Every row belongs to one group in each of 4 separate groupings. Each group adds its own fixed numbers to the row, and there is some noise. The rows also spread widely along 15 directions, which tell nothing about the answers.
(in the rows, 128 means zero)
Known rows, each followed by its group in each grouping:
[141 126 124 149 118 139 152  89 138 146 116 137 163 154 115 118  86 174
 135 117 109 135 118 129 122 119 135 122 138 104 187 116 120 174 139 164
 148 121 119  92 136] | Bugo figit Z591 Z166
[113  81 133 155 128 121 122 133  83  69 126 105  89 144 119  40  85 140
 104 102 177 146 137  78 119 140  56 141 135  80 125 115 138 131 134  76
  79 176 125 124 131] | Bugo rafef Z886 Z166
[127 150 115 226 135 147 106 134 119 119 152 147  71  92 146 120  91 174
  67 103 147 118 136  66  89 108 134 154 118  79 166 166 109 147 119 122
 125 106 139 142 180] | fonon zan Z193 Z429
[163  86 148 125 104 115 150 139  68 113 168 136 170 156 118  82 149 133
 169 146 136 148 129 160 119 123  88 143 134  89 173 102 126 130 152 109
  91 108 151 140  88] | mek Bub Z687 Z429
[ 99 135 142 149 196 118 128 183 186 172 102 147 141 104 101 140 135 172
 136 103 132 129 133 129 160  90 162 137 124 116  62 106 111 133 106 172
 138 129 147 120 166] | nuduv lor Z475 Z30
[108  94 180 179 110  91 101 104 175 162  76 107 195  33 128 162 124  98
 153 144 154 146 133 131 167 163 136  89 172 144 122 155 133 165 186 161
 136 197  99 154 113] | nuduv Leti Z475 Z30
[146 103 152 108 134  91 117 168  81 164 124 174 128 130  76 173 170 140
 136 156 150 141  66 101  91 119 112 189 129 134 121 170  82 153 161  76
 125 138 127 155 164] | kivo lor Z193 Z166
[ 92 108 119 162 135 118 154  92 153 163 100 177 162 141 126  83 128 155
 134 102 119 106 156 158 163 127 123 136 140 154  93 119 117 146 153 176
 150 116  85 104 101] | fonon rafef Z886 Z429
[ 88 132 136 146  72 135  92 133 148 121 128 135 126  61  99 175 130  98
 136 117 125 136 138 121 183 187  77  98 157  82 122 145 161 142 178 150
 121 140 148 111 106] | kivo Bub Z687 Z166
[121 111 133 137 163 115 168 109  99 142 117 108 137 218 139 127  95 158
 136 151 140  78  71 101  81  76 132 179 137 147 152 141 110 127 130  83
 184 158  97 136 163] | mek zan Z850 Z429
[120  91 126  88  63 131 140 131 137 128 181  88 144 138 166 182 148  88
 100 123 173 122 138 108 142 129 135 124 111 152 128 167 169 141 211 130
 131 176 130 135 163] | mek Leti Z850 Z429
[102 114 103 175 158  85 117 150 129 136 119 164 131  95 100  69 165 129
 147  85 153 116 180 165 213 144  55 138 142  81  66 123 108  86 166 117
 107 135 129 140 115] | kivo figit Z591 Z166
[ 93 105 176 106 107 123 101 169 122 132 122 129 145  80  76 166 154 105
 164 143 132 124 105 123 135 138  98 124 132 117  63 109 152 107 138 136
 113 154 149 114 106] | kivo Leti Z886 Z429
[122 166 172 212 124 177 151 114  91 105 154 119 111 108 205 110 128 127
 115 156 131  75 127 114  84 119 179 141 131 144 139 162 148 104 117 133
 173 125 114 166  68] | nuduv Leti Z475 Z30
[138  80 132  98 176  84 129 158  85 148 114 120 147 162  46 125 137 164
 179 127 151 115  82 128 142  87  61 161 129  81 120  91  97  96 140  69
 111 158 149 131 166] | kivo rafef Z193 Z166
[110  66 139 110  95 160 141 108 103 121 134 155 132 142  65 125  93 168
 138 117 101  93 131 112  94 122  89 131 108 144 112  92 153 135 137 141
 113 111 117  53 120] | fonon lor Z475 Z429
[102 130 122 155 152  81 147 117 148 130 118 112 139 169 185 131 111 104
 134 133 149 119  81 139 133  94 131 143 165 155 144 127 119  86 124 114
 130 176 113 163 122] | nuduv lor Z886 Z166
[149 111 127 111 104 128 111 155 107 114 148  94 121  92 119 144 153 100
 133 134 146 148 143  94 126 162 136 124 109 114 126 181 124 148 168  99
 127 156 135 147 138] | kivo rafef Z591 Z30
[153  99 138 100 139 137 101 154 134 111 109 104 136  70 125  87 121 133
 118 134 141 187 150  77  84 156 195 107  95 149  99 152 107 175  91 124
  96 161 123 112 134] | fonon rafef Z193 Z30
[ 93 106 158 132 107 152 138 137 128 124 116 134 123 139 174 115 115 122
 101 141 141 112 133  83  82 138 176 143 125 201  73 160 147 149 133 125
 153 162  88 112 100] | fonon zan Z193 Z30
[162 129 101 118  99 129 116 127  76 102 137 119 126  80  97 114 171  81
 168 160 102 128 164 125 134 213 131 122  96 118 140 213 102 150 169  96
 153 116 115 140  85] | fonon lor Z886 Z429
[123 117 133 106  76 115 145 137 152 118 127 168 146 188 163  91  90 136
 111 127 108 202 114 124  83 160 166 135 153 169 154 107 132 196 117 176
  91 105 105  75  87] | kivo zan Z886 Z166
[104  75  98 101  82 123 145  62 113 130 139 119 129 148 147 134 118 105
  83 113 161 102 118  89 115 131  92 135 117 171 114 170 136 133 184 108
 134 193  86 119 157] | Bugo zan Z886 Z429
[162 114  85 104 122 117 132 133  91 114 185 142 124 127  92 101 149 150
 125  91 133 153 137 147 141 119  67 138 105  61 150 105 108  89 136 121
  57 101 182 118 140] | fonon Leti Z475 Z30
[132 109 173  98  69 184 147 170 101 129 172 129 112 165 116 188 122 154
 113 147 129 118 105  74  72 120 165 153 104 133 141 153 170 199 169 145
 163 112 139  96 157] | kivo lor Z850 Z429
[110 136 143 187 109 127 149 159 122 104 149 159  94 185 167  81  81 165
  77 105 149 166 119  96  88 119 127 167 155 106 161 123 142 171 134 139
 105 103 130 117 126] | mek figit Z886 Z166
[135  76 133 161 137 122 146  91 132 163 136 169 155 114 129  99 130 173
  95  97 163 128 136 128 126  90 124 142 120 129 125 125 111 157 154 157
 107 137 114 133 165] | fonon lor Z475 Z429
[ 97  71 186 117 125  89 148 151 133 152 123 136 161 193 137 152 113 143
 127 133 177 145  56 111 104  62 100 162 167 144 113  86 143 135 145 113
 107 188 134 129 150] | Bugo figit Z687 Z166
[ 74 169 158 179 127  88 128  95 116 116 107 130  93 149 127 153  81 119
  98 124 160 145  25  86 107 123  69 150 200  70 157 137 117 128 118 108
 123 183 136 151 129] | nuduv Leti Z193 Z429
[108 153 124 157 119 139 161 112 139 119 124 130 129 160 177  73 111 129
 110 116 133 138 143 125 142 155 146 128 147 121 125 144 135 161 138 164
 157 136 108 121  94] | Bugo zan Z886 Z30
[117 129  94 198 132 118 115 110 198 163 139 135 147  57 164 182 115 140
 100 100 123 103 155 134 140  83 164 112 120 151 146 142 124 100 134 175
 117 119 127 133 175] | mek figit Z475 Z429
[110 139 126 152  91 123  90 146 132 134 152 141 146  51 103 167 161  99
 164 117 122 123 141 163 191 156  82 102 140  62 124 127 146  85 157 150
 100 119 180 136  98] | fonon zan Z591 Z166
[127  89 119 112 119 111 175  72 142 161 133 121 169 170 149 130 120 143
 103 111 164 127 107 117 123  97 139 134 126 151 142 141 122 158 168 149
 148 175  99 121 172] | nuduv figit Z475 Z429
[122 134 112 153 132 101  85 183 153  69 124  71  92  95 109 134  80 112
 154 125 109 166 148  85 116 160 141 107 127  95 158 124 129 129  89 113
  91 127 147 107 129] | nuduv rafef Z475 Z429
[120 157 107 167 110 181 105 111 106  91 174 125  60  67 141 169 106 127
  78 112 125  89 109  76  88 117 121 125  98 102 152 163 144  79 106 110
 109 125 162 128 153] | fonon lor Z475 Z166
[106 136 144 200 149 136 104  99 102 137 109 149 110  86 100 154  93 153
 133 135 113  85  70 104  93  91  82 147 158  95 142 125 113  84 102 100
 129 136 140 136 129] | fonon zan Z687 Z30
[120 133 132 137 173  85  97 198 131 112  85 120 138  95  91  93 143 111
 197 154 104 143 160 133 128 167 150 130 128 134  74 132  95 117  88 103
 129 129 117 113  84] | nuduv figit Z193 Z429
[115 137  91 189 195  95 114  90 123 141  67 143 130  94  85  96 112 144
 161 122 109  81 127 138 161 133  80 137 147 102 123 141  74  90 121  86
 157 146  96 128 130] | kivo figit Z687 Z166
[136 122 144 107 169 144 105 190 119 118 115 103 125 114  91 148 118 147
 176 161  89 107 107  92  58  94 181 141  91 151  94 108 121  95  50 106
 141 123 139  95 133] | kivo figit Z886 Z429

New rows. What belongs after each?
[ 92 121  99 145  76  94 115 127 160 136 110 189 124 142 140 152  92 122
 104 123  93 146 130 123  97 170 134 147 155 203 140 157 113 160 151 140
 112 100  79  83 101] | mek zan Z193 Z166
[119  76  62 104 127 131 132  89 117  80 141  71 108 131 127  69  99 121
 101  82 160 103 177 101 148 138  73 109  93 111 112 138 139  90 150  86
 100 187 119  98 171] | mek figit Z850 Z429
[ 91  73 190  96 119 154 134 130 106 114 125  80 138 118 144 111 128 107
 116 133 200 116  97  77 122 117 110 118 129 125  47 124 177 116 147 111
 127 234 131 138 133] | kivo zan Z886 Z30
[123 132 151 184 139 124 155 130  89 100 140 156 112 161 169  40 112 151
  98 124 157 146 124 113  82 119 125 160 146 109 135 127 114 138 106 117
 105 125 115 141  96] | mek figit Z193 Z429
[145 106 157 157  75 195 126  63 113 163 153 150 169  44 117 183 121 160
 117 134 119  81 111 121 108 111 136  99 108 116 166 136 156 130 157 179
 137 117 136 115 141] | kivo zan Z475 Z166
[156 172 149 171 127 142 150 119  91 131 166 135 155  92 134  99 178 125
 151 128 142 145 124 164 173 144 116 116 140  26 160 141 125 122 148 159
 135 107 181 168  82] | fonon figit Z475 Z30
[117 181  83 150 107 101 136 129 156 151 186 188 114 132 193 196 170  99
  89 112 115 128  90 157 129 101 154 156 140 160 157 164 107  79 129 151
 104  90 149 157 124] | fonon lor Z475 Z166
[ 56 126 173 182 133 103 101 189 150 163 123 199  98  88 107 191 148 138
 104 113 145 114 101 112 122  97 102 173 162 149  49 132 129 107 142 140
 110 127 138 142 138] | nuduv lor Z475 Z30
[ 96 179 161 169 115 153 107 139 115 144 118 169  84  76  77 194 139 142
 110 133 114 125  86  79 115 156 128 151 141  88 118 188 119 171 147 137
 167 109 143 130 130] | fonon rafef Z475 Z30
[ 66 183 143 176 142  89 129 103 145 153 111 204 103 111 144 147 149 115
  77 103 162 147  56 126 149 130  97 157 187 105  96 160 100 125 128 147
 115 155 127 163 123] | nuduv lor Z475 Z166
[140  72 178 157 140 141  89 135 102 142 103 144 161  28  96  94 135 152
 143 141 148 135 139 108  98 123 127 117 114 118  87 122 118 129 113 120
  89 157 131 134 121] | fonon zan Z193 Z30
[138 131 126 132 128  87 118 185 167 143 141 122 155  96 125 139 167 114
 142 114 152 196 152 137 180 155 147 122 138  84 124 149 117 163 166 158
 109 131 165 145 139] | fonon figit Z475 Z30
[ 89 133 157 163 140  85 118 122 167 156 102 125 123 133 170 196 104 109
 101 143 155 131  37  82  83  74 161 157 172 179 132 149 114 125 108 119
 136 184 104 163 158] | kivo rafef Z886 Z429
[127 121 156 215 124 137 117  95  80 156 121 181 126  49 110 128 152 151
 109 133 139  88 132 123 110 132 102 157 131 126 119 182 103 128 174 118
 142 122  99 166 117] | nuduv Leti Z475 Z30
[129  89 135  84 147 107 117 174 119 132 106  99 172 125  51 126 133 137
 207 139 119 130 134 141 166 138  93 112 118  89 101  91 131 112 134 110
 121 151 153  92 125] | Bugo figit Z193 Z166
[144 153 108 163 131 142  96 166  83  85 157 136  59  97 128 117 118 139
  91 127 125 143 130  73  62 140 129 156 108 104 148 175 102 119  97  72
  96 104 149 143 136] | mek Bub Z193 Z30
[146  97  90 135  72 135 135 124 148  95 174  82 134 136 176 134 104 106
 118 120 127 134 183 103 122 152 163 112 104 155 185 159 151 153 168 138
 124 125 116 110 129] | fonon Bub Z475 Z429
[ 98  98 118 149  99  84  87 195 172 109 114 153 139  73 113 138 133  89
 169 127 100 153 190 157 156 190 122 113 143 174  92 126 139 117 150 140
  76 102 118  99  69] | mek lor Z475 Z166
[104  92 159 189 136 103  68 179 112 120  94 163 107  60  53 128 107 146
 156 135 105 126 136 104  88 133  94 151 137 131  99 116 112 121 109 100
  84 103 122 114 115] | mek rafef Z886 Z429
[ 65 153 151 125 111 104 119 141 159 140 128 191 105 126 136 148 138 121
  79  99 150 174  74 108 108 122 119 153 163 132  66 124 120 139 103 162
  90 145 140 118 116] | fonon Leti Z591 Z429
[161 174 136 109 168 129 160 119  92 151 153 123 140 169 132 148 144 152
 134 147 130 136  27 125  91  65 149 162 127  78 172 127  93 100  83 120
 143 132 178 164 145] | fonon Leti Z886 Z30
[133 162 140 178 159 142 118 127 129 146 110 171 129 100 110 123 101 179
 137 131  78 124  93 131  76  96 153 144 137 122 144  99  97 111  58 158
 121  82 135 110 113] | kivo Leti Z886 Z30
[135 140  98 110 140  86 152  94 167 151 141 172 177 130 166  95 150 129
 112 100 132 184 111 173 131 105 151 119 140 136 130 101  92 112  85 187
  70 124 134 122 117] | nuduv figit Z475 Z429
[118 132  98 142  85 119 104 125 133 112 121 140 108  85  94 136 119 107
 125 121 108 146 163  99 139 214 113 120 128 116 138 182 117 175 169 134
 133 113 103  97 115] | kivo zan Z475 Z429
[151 162 129 197 148 161 116 110 110 138 152 110 119  64 118 191 112 149
 143 138 104  73  93 118 109  85 133 122 122  80 192 141 123  74 110 128
 144 110 165 153 154] | kivo lor Z475 Z30
[105 105 106  98  92 101 135 157 154  92 152 104  97 191 158 145  85 110
  99 112 137 161 116  83  88 131 140 138 133 162 141 137 140 152 130 118
 103 156 122  98 150] | nuduv lor Z591 Z429
[120  74 120 136  89 165 135  66 116 156 155 174 144  80 131 160 135 145
  90 105 138  63 131 130 113  93 105 127 102 180 108 139 146  90 168 144
 109 137 105 112 149] | kivo lor Z475 Z166
[144 149 133 133 129 134 163 169 118  96 157  68 129 190 181 100 113 124
 138 139 142 151 131 104 119 131 173 131 129 100 165 140 140 148 128 123
 157 144 148 134 114] | Bugo figit Z193 Z30
[156 123 148 115 122 132 114 168  86 126 138 121 155 105  78 165 142 125
 207 170  81 113 108 149 104 132 129 124 124 113 151 113 124  94 113 114
 123  99 161 117  85] | kivo lor Z193 Z30
[103 135 194  90 190  98 160 169  92 147 115 131 141 173  99  99 180 141
 143 136 195 149  50 117 134  91 109 171 145  70  50 115 104 131 108 106
 146 195 154 169 136] | nuduv Leti Z591 Z429
[112 164 165 194 124 112 110 140 114 131 142 149 122  79 164 159 149  99
 128 150 139 128  78 127 109 119 131 146 169 111 136 148 119  86 114 127
 115 132 145 181  89] | kivo zan Z475 Z30
[ 96 163 107 114 167 163 134 130 128  74 127  72  88 118 148  87 119 115
 121 116 138  94 141  97 142 143 142 106  95 110  68 138 147  74  81 110
 146 176 135 110 115] | nuduv Leti Z475 Z166
[136  79 147 152  87 142 154  55 120 160 144 163 180 111 161 124 124 145
  97 124 148 107 122 141 102  97 126 128 130 172 148 134 133 143 172 158
 116 146  95 132 123] | mek Leti Z687 Z429
[ 99 156  96 112 103 101 149 113 160  86 154  98 129 161 194 112 110  75
 117 105 132 167 118 139 146 154 130 101 160 129 142 122 146  93 116 150
  90 159 142 115  80] | nuduv figit Z475 Z30
[140 114  64 151 134  89  93 187 170 135 118 131 148  80 128 134 152 105
 178 129  78 116 216 161 160 163 161 125 101 184 112 154 104  97 148 127
 127  86 104 109 111] | kivo figit Z886 Z166
[102 128  99 108 136  83 114 171 181 113 128  92 148 139 111 153 120 100
 187 121 102 145 140 151 170 135 117 108 141 119 123  87 135  88 103 141
 100 132 154  98 106] | Bugo Bub Z475 Z429
[111 133 157 207  84 150 133 119  94  91 175 118 102 137 206 157  87 111
 104 146 128  84  94 111  64  92 116 150 160 153 183 132 168  72 133 103
 119 128 131 152  81] | mek Leti Z687 Z30
[ 88 112 167 180 151 143  97 168 165 157 124 149 119  78  91 161  91 200
 108  85 145 122 107 103 123  54 115 129 131  82 104  66 147 114  94 166
  88 127 172 109 188] | nuduv rafef Z591 Z166
[143 138 118 105 135  99 140 238  78 105 163 142  95 199 116 101 174 127
 155 151 125 144 152 110 105 155 144 193 105 123 107 164  96 147 137  79
 148  85 135 130 105] | Bugo zan Z193 Z429
[107 103 133 101 117  91 128 150 188 162 116 144 152 150 154 195 116 117
 118 136 128 151  83 116 107  97 164 142 148 201 122 132 121 150 129 141
 119 166 114 116 156] | Bugo lor Z687 Z166
[108  88 163 173 162  83 117 143 107 160 107 167 143 110  83 109 149 149
 139 117 180 132  94 132 161 101  59 164 159  76  99 119 108 127 166 106
 104 162 141 168 150] | fonon lor Z886 Z166
[182  93 100  76 121 138 110 127 148 141 127 124 171  83 116 118 132 151
 129 127 108 167 159 128 105 136 185 105  73 157 137 133 103 161 112 149
  93 132 125  90 163] | Bugo Leti Z850 Z166
[113 185 103 134 128 110 123 188 121 114 151 163  93 166  93 138 128 147
 145 113  81 164 105 141 129 140  98 156 149  68 151 110 113 116 100 139
 106  59 180 107 103] | nuduv Bub Z886 Z30
[109  97 130 151 120  93 146 178 162 158 144 136 129 202 135 193 104 151
 131 126 129 116 108 107 115  78 141 175 146 161 157 132 131 161 177 128
 156 119 125 120 172] | fonon lor Z687 Z429
[159 101  99 113 147  96 157 113 121 156 117 118 188 167 146 125 147 113
 186 159 104 100 134 164 126 124 167 139 124 195 145 152  95 108 151 110
 165 138  93 138  98] | fonon lor Z193 Z30
[139 136 106  86 169 125 146 130 154 160 128 109 144 158 128 167 113 160
 126 126 117 123  77 114 101  72 174 132 110 141 136 121 104 116  91 136
 140 151 144 112 182] | nuduv lor Z193 Z30
[ 75 151  94 117 154  68 116 181 203 124 105 114 111 183 113 158  73 133
 139  99 112 168  94 106 143 120 124 136 165 104 123  88 117 127  85 144
 108 136 153  78 154] | fonon zan Z193 Z429
[168 145 102 100 159 119 148 128 125 166 161 120 164 110 132 145 185 123
 135 124 150 142 105 155 163  99 145 126 106  84 139 157  99 109 143 138
 128 142 172 176 169] | mek lor Z886 Z30
[126 131 140 153 113 147 116 148 111 120 126 173 110  81  91  97 138 154
 110 110 131 154 153 104 123 175 122 135 119  90 107 150 122 173 143 143
 114 106 129 104 120] | kivo figit Z475 Z166
[142 116 101 123 125 130 106 135 148 109 135 107 124  69 150 121 119 111
 108 125 134 147 161  96 104 148 179 103  90 154 120 165 113 138 106 129
 103 152 120 120 148] | nuduv lor Z193 Z429
[137 139  84 145 120 131 140 178 106  84 182 152  71 195 149  95 103 159
 105 103  95 128 147 115  78 108 121 175 116 133 155 109 120  99 101 105
  95  63 150  94 110] | fonon Leti Z687 Z30
[131 119 111  78 112 135 127 104 118 132 138 126 119 102  84 154 138 134
  99 110 138 147 108  87 120 143 121 121  95 106 120 163 112 157 139 134
 118 150 134 108 173] | nuduv rafef Z475 Z429
[106  72 175 187 114 127 110 182 117 117 144 129 112  98 112 110 120 144
 121 104 180 131 157  98 156 123  70 141 145  75 104 122 157 150 189 115
 102 152 156 144 141] | fonon lor Z687 Z30
[100 160  79 111 127  65 104 167 160 131 134 152 100 134 108 177 136 105
 116 108 118 167  99 118 133 141 116 147 146 124 127 150  90 114 116 116
  89 118 148 122 148] | mek rafef Z193 Z429
[114 148 172 194 113 152 150 152  85 118 162 167 124 144 162 107 140 136
 143 140 129  92 121 151 123 120 124 153 152 108 138 119 149 103 138 140
 140  95 140 146  61] | kivo lor Z193 Z166
[119  72 158 152 113 123 107 150  98  87 131 100 137  89 115  76 120 114
 168 132 144 120 171 124 121 144 102 114 125 125 101 108 146 101 127 104
  88 154 120 125  81] | nuduv rafef Z591 Z429
[111 134 110  60  96 104 133 149 116  70 139  95 129 160 145 131 149  39
 182 164  92 142 122 137 114 195 146 118 127 182 102 151 137  91 107 101
 122 146 118 104  33] | fonon lor Z475 Z429
[103  91 140  57  70 141 155 122 131 126 142 103 143 161 127 158 140  95
 119 128 156 133 123  93 143 159 130 119 120 153  95 159 161 181 198 138
 157 182 112  99 132] | kivo rafef Z687 Z429
[126 163 129 148  93 152 136 156 117 139 195 161 129  90 139 142 189 125
 118 109 135 120 160 156 174 135 125 128 111  77 114 140 139 117 163 176
 125  89 173 141 109] | Bugo Leti Z193 Z429
[ 98 129  80 177 156 109 169  80 122 142 121 134 134 182 167 114 119 125
 141 122 110  40 131 161 145  96 106 158 144 184 127 144 114  54 151 103
 174 132  81 142 100] | mek rafef Z886 Z30
[132  96 107 169  96 156 104 139  94 111 173 145 118  68 109 148 124 134
 144 118  92  65 168 150 115 110  75 124 108 132 136 115 149  43 144 108
  84  89 155 113 109] | mek lor Z687 Z30
[163 108 100 142  79 139 144 108 110 131 189 141 137 135 139 145 126 143
 112 111 125 122 144 140 128 120 116 131 114 107 199 141 133 143 181 149
 110  94 142 121 154] | kivo lor Z850 Z429
[119  70 169 124 117 115 100 204  91 111 107 111 124 129  48 139 115 144
 182 158 116 114 146  92  95 152 105 158 118 136  99 130 136 158 157  84
 139 130 112  93 124] | nuduv Leti Z850 Z429
[105 144 155 123 157 148  98 170 176 119 113 127 136  83 144 127 104 137
 140 132 111 146 103 112  97 103 184 102 126 134  84  78 140 100  30 160
  97 140 153  93 112] | kivo zan Z687 Z166
[ 99 153 120 170 144  76 136 171 138  98 138 151  86 188 170 115 114 109
 122 127 127 148 102 116  95 119 139 178 164 152 135 134 106 114  96 107
 110 113 122 140  94] | fonon lor Z475 Z429
[152  80 113 133 150 101 147 189 135 123 153  77 169 155 145 120 148 120
 199 145 123  91 195 158 150 107 171 132  94 169 127 121 134  98 156 116
 150 119 118 135 122] | nuduv lor Z475 Z429
[ 92 134 142 155 137 145 109 120 153 101  93 123 131  90 113  98  81 134
 149 126  96 130 130 113 112 138 134  96 143 115 102  92 141 118  67 152
 116 138 131  74  87] | fonon figit Z687 Z429
[133 114  91  77  55 133 148  79  98  94 153 116 126 168 124 153 100  91
 137 139  95 121 108 114  94 174 110 115 127 157 179 154 134 128 153 113
 126 135 107  83  95] | kivo lor Z193 Z429
[146 122 110 136 148 130 128  73  99 130 103 181 140 117 105  68 104 168
 126 127  91 132 102 136  75 121 120 141 122 143 140 109  80 113  74 126
  95 111 105 100 102] | fonon Leti Z886 Z166
[ 90  94 137 111 161 127 119 110 146 161  93 138 144  81  78 152 141 143
 128 116 143  91 110 105 132 103 116 133 110 154  42 128 117 107 123 129
 139 179 112 110 161] | fonon Leti Z475 Z429
[145 139 111 147 129 139  97 127 162 119 125 112 146  37 125 108 112 133
 134 106 114 161 162 135 146 151 149  75 121  92 134 111 123 118  96 171
  82 129 154 106 120] | kivo Leti Z193 Z30
[121 119 174 169 149 141  94 159 169 158 107 157 156  31  81 133 124 168
 146 111 129 152 136 129 137 112 146 102 128  80  95  91 126 152  94 192
  98 122 157 114 146] | kivo lor Z591 Z429
[161  94 158 157 125 169 115 127 112 121 133 126 185  43 105  48 125 163
 170 126 115 139 190 154 136 140 141  78  98  73 124  84 140 137 102 186
  93 105 147 106  93] | nuduv zan Z886 Z429
[137 144 105 117 177 105 132 203 172 159 126 126 125 147 102 182 133 160
 149 136 103 133 126 108 115 101 203 158  98 145 125 151  91 162 110 139
 169  99 133 116 187] | nuduv lor Z475 Z429
[114 121 128 146  89 188 151 102 110 102 137 132  97 160 126  98  73 171
  91 110 116 102 148  81  87 149 136 134 115 128 140 137 154 184 143 149
 159 115  96  66 131] | kivo Leti Z850 Z429
[ 93 112 125 172 129 131 158  94 153 171  97 169 158 156 143 119 106 157
 126 120 110  80 141 138 138 118 130 144 151 180 105 131 123 148 159 159
 184 130  76  99 111] | Bugo zan Z687 Z30
[150  89  97 145 171 102 125 182 151 124 128  59 107 171 117 142  65 172
 130 112 143 132 132  71 110  81 143 147 110 110 177 130 115 150 138  94
 133 151 143 128 230] | nuduv lor Z886 Z30
[ 94 107 149 176 108  79  96 140 140 139  96 158 115 126  95 176  75 144
 118 127 125 154  72  88  93 123  81 156 182 122 165 126 115 160 146 109
 102 142 123 111 150] | nuduv figit Z687 Z166
[130  88 157  82  72  79 148 147 105 140 147 135 160 202 138 178 139  98
 151 166 129 151  65 123  72 119 130 171 154 190 154 132 129 149 168 115
 123 141 110 128 104] | kivo Leti Z886 Z429
[149 169  94 111 130 125 104 156 161 124 141 105 126  75 124 156 143 112
 135 130 105 159 134 113 134 152 179 108 100 105 137 155 108 133 100 152
 125 115 154 122 145] | kivo Leti Z886 Z429
[124 123  55  98 168  91 168  72 153 162 138 136 155 167 158 109 162 123
 110  90 154 109 126 153 180  90 123 139 116 144 108 148  85  95 147 126
 142 166 114 142 164] | fonon rafef Z687 Z429
[130 115 111  68 123 124 111 224 188 114 145  92 108 135 145 157 119 121
 108 117 133 192 145  74 106 135 204 124  95 159  93 141 139 174 114 148
 104 142 151  97 176] | kivo lor Z886 Z30
[138 149  83  67 101 121 159 110 127 141 175 104 148 155 159 188 169  88
 132 142 121 109 107 133 134 136 161 128 100 151 145 182 122 109 152 133
 162 139 131 133 137] | nuduv zan Z475 Z429
[116 141 149 131  90 129 137 151 155 151 147 136 152 147 119 184 117 142
 138 115 118 151  95 137 135 118 130 126 159 103 154 103 149 150 151 182
 128 115 160 108 122] | kivo Leti Z591 Z30
[140 142 105 179  88 138 137  61 135 136 126 136 131 109 127 160  92 139
 111 125 102 115 129 106 119 156 143 120 136 127 208 175 114 179 169 158
 162 107  92 112 135] | kivo rafef Z475 Z429
[ 97  64 137 140 136 116 137 174 118 154 138 164 119 168 119 155 125 162
 119 121 142  72 119 114  97  62 109 188 114 196  81 120 140  96 161  96
 127 128 113 122 166] | mek lor Z886 Z166
[116 149 148 124 132 134 120 136 185 145  99 125 178  92 108 159 100 137
 170 139  76 160 110 146 117 133 178  89 146 132 129  93 135 134  79 194
 117 113 146  80  95] | mek figit Z475 Z30
[ 89 114 179 197  85  99 100 203 132 130 111 143 116 124 106 187 118 112
 166 160 112 118 134  98 109 162 141 164 168 164 128 160 142 176 183 119
 165 106  96 129  88] | kivo rafef Z591 Z429
[131 167 107 169 159 111 123 128 154 128 110 150 169 110 131  83 119 141
 186 125  74 139 148 190 161 143 142 106 150 100 152  85 104  95  74 165
 109  82 141 110  54] | fonon Bub Z193 Z166
[130  89 186 169 122  96 131 172 142 141 118 175 141 157 137 115  93 170
 119 134 147 187  96 108  74 107 152 165 167 147 154  99 121 195 126 150
  87 117 116 124 128] | kivo lor Z475 Z166
